The first 9 rows are patterns. Each new row is the sum of 2 different patterns, raised or lowered, with some noise. Before adding, each is slid sideways (what falls off one end comes back at the other) and multiplied by a number that may be negative. Names go in the order of the patterns.
In the rows, zero is written as 128.
Known rows, each followed by the names of its patterns:
126 123 125 120 129 126 131 145 126 128 141 122 126 133 121 127 141 137 130 130 129 132 124 127 130 129 135 132 124
Kig
138 115 139 158 131 120 128 136 125 119 103 137 127 125 149 133 123 115 127 134 123 128 127 135 133 117 124 124 122
Sav
130 140 123 135 127 126 147 154 131 128 127 153 122 128 100 130 124 116 111 158 130 127 128 126 125 103 130 132 129
lesod
115 120 131 125 145 129  98 130 130 152 122  98 141 131 129 128 127 119 131 126 120 130 140 124 137 139 128 136 148
tori
129 133 130 100 129 127 129 130 126 107 128 119 122 131 134 154 128 123 125 130 147 123 126 135 126 121 117 118 123
Lisut
134 145 132 137 128 145 114 141 125 124 150 116 137 158 108 132 140 103 130 128 132 132 114 146 127 129 122 118 125
Nuf
134 128 115 139 128 135 119 128 135 108 126 137 118 132 128 114 132 131 124 128 128 137 143 139 120 124 130 136 140
pebet
120 132 126 122 128 136 136  98 120 122 131 125 132 120 126 114 115 114 117 132 121 130 126 141 135 128 130 146 113
dovos
131 153 116 118 128 137 129 123 128  98 124 128 131 144 128 141 142 125 121 130 134 106 131 126 122 120 126 130 112
sufef

New rows, each followed by the names of its patterns:
122 120 111 110 118 127 105 130 144 116 120 129 130 118 116 142 109 123 122 129 131 129 129 141 129 132 131 124 118
dovos sufef
141 138 136 146 155 140 136 124 149 163 141 144 147 137 143 146 124 143 150 133 142 146 132 143 142 126 121 150 146
Kig tori
114 136 124 123 131 111 130 150 128 136 111 123 148 116 126 134 131 130 130 130 130 139 119 116 133 103 118 133 114
tori pebet
159 115 143 146 144 140 123 140 133 132 141 125 158 165 146 152 133 135 145 152 117 143 148 133 126 144 133 115 144
tori sufef
127 123 130 111 121 127 116 118 138 123 120 155 119 121 131 130 127 116 131 114 108 136 132 116 108 118 129 134 138
pebet sufef
137 141 126 131 108 118 145 144 126 104 127 144 118 138 119 128 129 125 117 102 129 128 119 129 103 120 125 114 112
tori Lisut
 98 129 113 113 124 118 116 128 108 110 120 110  85 118 114 112  95 116 120 124 116 139 114 119 100 121 118 111 114
lesod sufef
141 117 125 190 134 133 144 146 137 114 143 121 138 142 157 150 147 154 149 159 160 148 147 119 168 134 139 106 143
lesod sufef
109 106  94 112 120 105 104 140 115 110 115 117 113 107 123 109  89 123 126 104  98 105 114 102 139 113 111 116  91
Kig sufef
130 142 149 150 176 135 139 134 122 153 121 139 176 151 137 140 174 136 135 121 157 143 134 179 144 111 140 153 150
Sav sufef
116 110  88 105 101 117 101 114 102  97  83  98  98 100  96 110 114 129 119 120 121 124 101  99 104 114 110 112 129
lesod dovos
132 145 132 131 135 140 131 124 126 123 133 162 135 110 121 137 153 131 133 114 132 130 136 135 143 161 135 126 136
tori Lisut
155 142 135 128 131 131 142 127 140 139 142 149 117 144 148 133 110 126 135 130 108 127 141 126 128 153 133 120 114
Sav dovos
123 115 141 115 116 125 107 103 115 130 113 120 121 100 119 107 126 121 103 123 126 108 126 100  82 112 122 107 110
Sav tori
127 121 117 126 123 125 115 121 116 122 148 116 124 126 114 117 134 113 128 132 124 115 106 119 125 125 118 108 125
Kig Lisut
129 118 125 132 139 131 112 150 122 101 146 153 125 159 124 134 125 133 142 121 144 139 144 135 139 121 115 115 115
Nuf dovos
104  92 110  97 110  81  81  98  99 110  99 107 102  94  78 106  98  92 115  80 107 113  73  91  98  75  93  96  97
Nuf dovos
132 133 128 123 142 128 132 161 162 125 127 142 142 128 110 143 114 132 149 147 144 123 147 151 133 133 138 143 121
Sav sufef
123 166 166 127 135 138 139 152 149 144 147 146 134 114 143 140 132 137 120 127 151 142 139 146 135 146 170 138 138
tori Lisut
145 134 127 138 153 134 143 145 146 131 133 130 129 134 145 117 162 177 143 135 124 145 162 130 117 127 146 160 145
Sav tori
126 141 131 139 133 137 136 121 130 137 124 139 133 128 149 136 132 144 130 143 150 134 131 140 142 142 145 138 138
Kig pebet
144 140 122 128 142 128 108 113 120 115 129  96 145 146 102 121 129  97 102 120 127 123 106 143 114 129 111 112 132
lesod Nuf
123 127  99 129 144 118 130 140 128 140 132 123 134 146 124 128 114 159 114 132 103 110 132 111  91 171 126 119 143
lesod Nuf
120 136 144 121 134 143 132 132 133 149 130 122 148 125 136 138 137 137 137 144 141 138 130 144 124 146 133 126 143
Kig Nuf
104 122  87  83 122 102 109  97  91 117 106 122 111 103 110 107 115  90  91 113 114 113 102 119  94 111 110 113 101
pebet sufef
137 136 140 134 128 144 128 137 136 126 139 147 152 143 156 130 141 129 145 144 132 130 128 144 173 115 117 156 121
tori Nuf
161 127 107 121 138 140 112 147 137 167 141 133 145 147 109 145 125 147 166 141 153 136 143 133 127 105 148 133 135
Sav lesod
124 123 113 117 109 123 131 126 119 114 134 125 135 123 130 124 131 133 124 125 136 128 135 118 130 141 120 139 131
pebet sufef
126 120 144 117 124 106 136 125 118 113 147 130 123 125 116 117  99 127 113 131 130 128 120 130 124 117 134 166 132
lesod dovos
120 131 133 104 118 143 116 121 125 127 108 123 118  99 107 117 124 113 119 137 120 120 112 108 125 101 116 116 113
pebet sufef
131 104 111 105 106 102  97 129 104  92 119 130 115 101 112 131  98 131 121 107 104  95 117 107  71 106 110 108 103
dovos sufef
127 121 119 122 137 133 127 131 143 113 121 124 113 123 128 121 134 110 118 128 128 115 121 121 125 114 115 119 122
Kig dovos
122 125 123 133 122 128 150 111 121 130 100 113 139 141 121 118 124 123 118 116 119 129 132 130 124 112 125 110  89
Kig Sav
128 141 106 150 145 113 141 129 130 152 126 117 137 133 143 131 137 131 136 140 135 123 120 131 131 140 114 141 122
Sav Nuf
147 151 103 141 163 134 135 148 146 144 129 134 105 127 149 141 156 141 169 161 140 141 164 138 121 150 138 131 137
dovos sufef
128 138 113 133 133 136 137 119 144 124 121 129 124 116 142 144 129 138 132 132 111 138 122 126 146 123 138 150 114
Kig Nuf
119 106  98 139 127 113 137 103 129 115 122 122 102 132 100 120 132 112 111 102 104 112 123 102 128 111 128 135 111
Nuf pebet
130 149 140 137 138 150 143 160 133 142 177 139 130 129 140 133 130  98 162 144 131 160 149 131 119 131 168 139 141
Sav dovos
106 136 133 149 123 132 132 129 155 136 130 135 124 138 127 114 135 133 127 113 148 125 131 122 147 138 124 144 128
dovos sufef
128 134 132 125 145 124 127 123  94 131 134 128 126 111 140 145 130 121 128 138 142 140 130 123 114 161 128 136 121
Lisut pebet
149 142 125 117 121 114 143 115 125 131 104  96 117 121 122 103 133 126 124 127 125 133 138  98 109 125 120 124 131
lesod Lisut
156 127 114 148 140 135 135 140 139 135 159 143 130 129 122 136 131 125 132 137 129 129 149 133 135 142 155 131 132
Kig sufef
144 124 131 139 107 124 144 126 141 135 129 136 137 127 115 135 147 137 150 122 126 142 140 130 131 131 119 141 129
Kig pebet
101 101 112 107 110  88 110 103 130 106 117 132 119  89 119 109 110 118 105 127 120 116 115 110 104 121 105 113 111
Kig lesod
 97 115 119 115 112 147 121 117 121 117 117 102 118 128 126 120 122 111 121 113 117 136 143 133 119 120 149 107 119
Kig lesod
114 129 120 113 111 107 114 110 118 124 110 104 124 104 123  96  85 111 107 110 108 108 117 129  96 115 111  91 108
Sav pebet
169 163 165 152 155 171 163 163 171 173 169 164 168 164 137 168 154 155 152 155 149 166 188 158 158 158 149 149 144
dovos sufef
112 112 125 120  83 134 128 125 125 112 104 146 114 110 108 134 166 112 115 117 123 142 125 119 130 125 112 105 117
tori Lisut
129 114 117 118 118 119 116  94 110 119 124 120 101 116 115 109 113 110  99 126 109 116 124 133 142 119 118 128 111
Lisut dovos
132 132 122 117 116 117 117 103 128 111 134 122 116 133 134 109 140 129 135 131 117 130 124 121 131 118 134 103 124
Nuf dovos
131 126 140 129 127 104 134 137 118 124 160 133 138 147 117 122 113 127 150 138 105 141 130 156 125 106 157 151 134
lesod tori
124 109 123 125 123 115 124 106 127 139 119 122 128 124 124 125 105 134 139 111 131 122 119 120 122 106 117 126 138
Sav tori
106 132 110 108 103  99 108 135 110 121 118  93 110  71  90 110 117 106  81 112 112 119 106 112 120 100 107 112 110
Sav Lisut
106  81 107 121 116 117 130 109 112 104 107 123 120 111 122 128 117 110 132  98 100 122  99 140 137  89 108 116 141
Sav tori
119 137 146 121 128 133 147 114 132  96 122 120 107 108 156 132 124 124 122 122  98 121 127 125 126 136 117 129 119
Kig lesod
116 105 114 108 115 135 131 125 116 152 107 132 121 123 141 111 141 143  87 131 137  99 119 120 130 127 135 139 119
Nuf sufef
114 117 130 126 116 114 116 124 106 108 119 116 100 100 119 120  95  97 113 122 131 118 112 119 113  92 106 110 118
lesod dovos
128 112 113 119 110 105 100 139 118 116 113 114 107 118 108 121 118 125 121 107 132 108 111 106  98 105 110  90 126
Kig dovos
121 101 127 143 120 126 125 128 167 144 128 129 107 146 122 136 101 125 125 115 106 147 123 131 130 125 127  95 138
Sav lesod
161 130 108 166 141 135 129 133 129 135 131 131 140 151 128 140 142 135 147 145 127 146 139 125 150 140 106 136 123
Sav tori
152 128 156 162 143 150 162 151 141 137 140 145 141 121 159 142 131 122 163 148 137 140 141 147 131 135 141 139 140
Sav lesod
105 128 118 116 108 106 114 110 115 114 118 115  92 115 109 112 112 102 126 120 110 107 105 118 107  93  91 121 109
Sav pebet
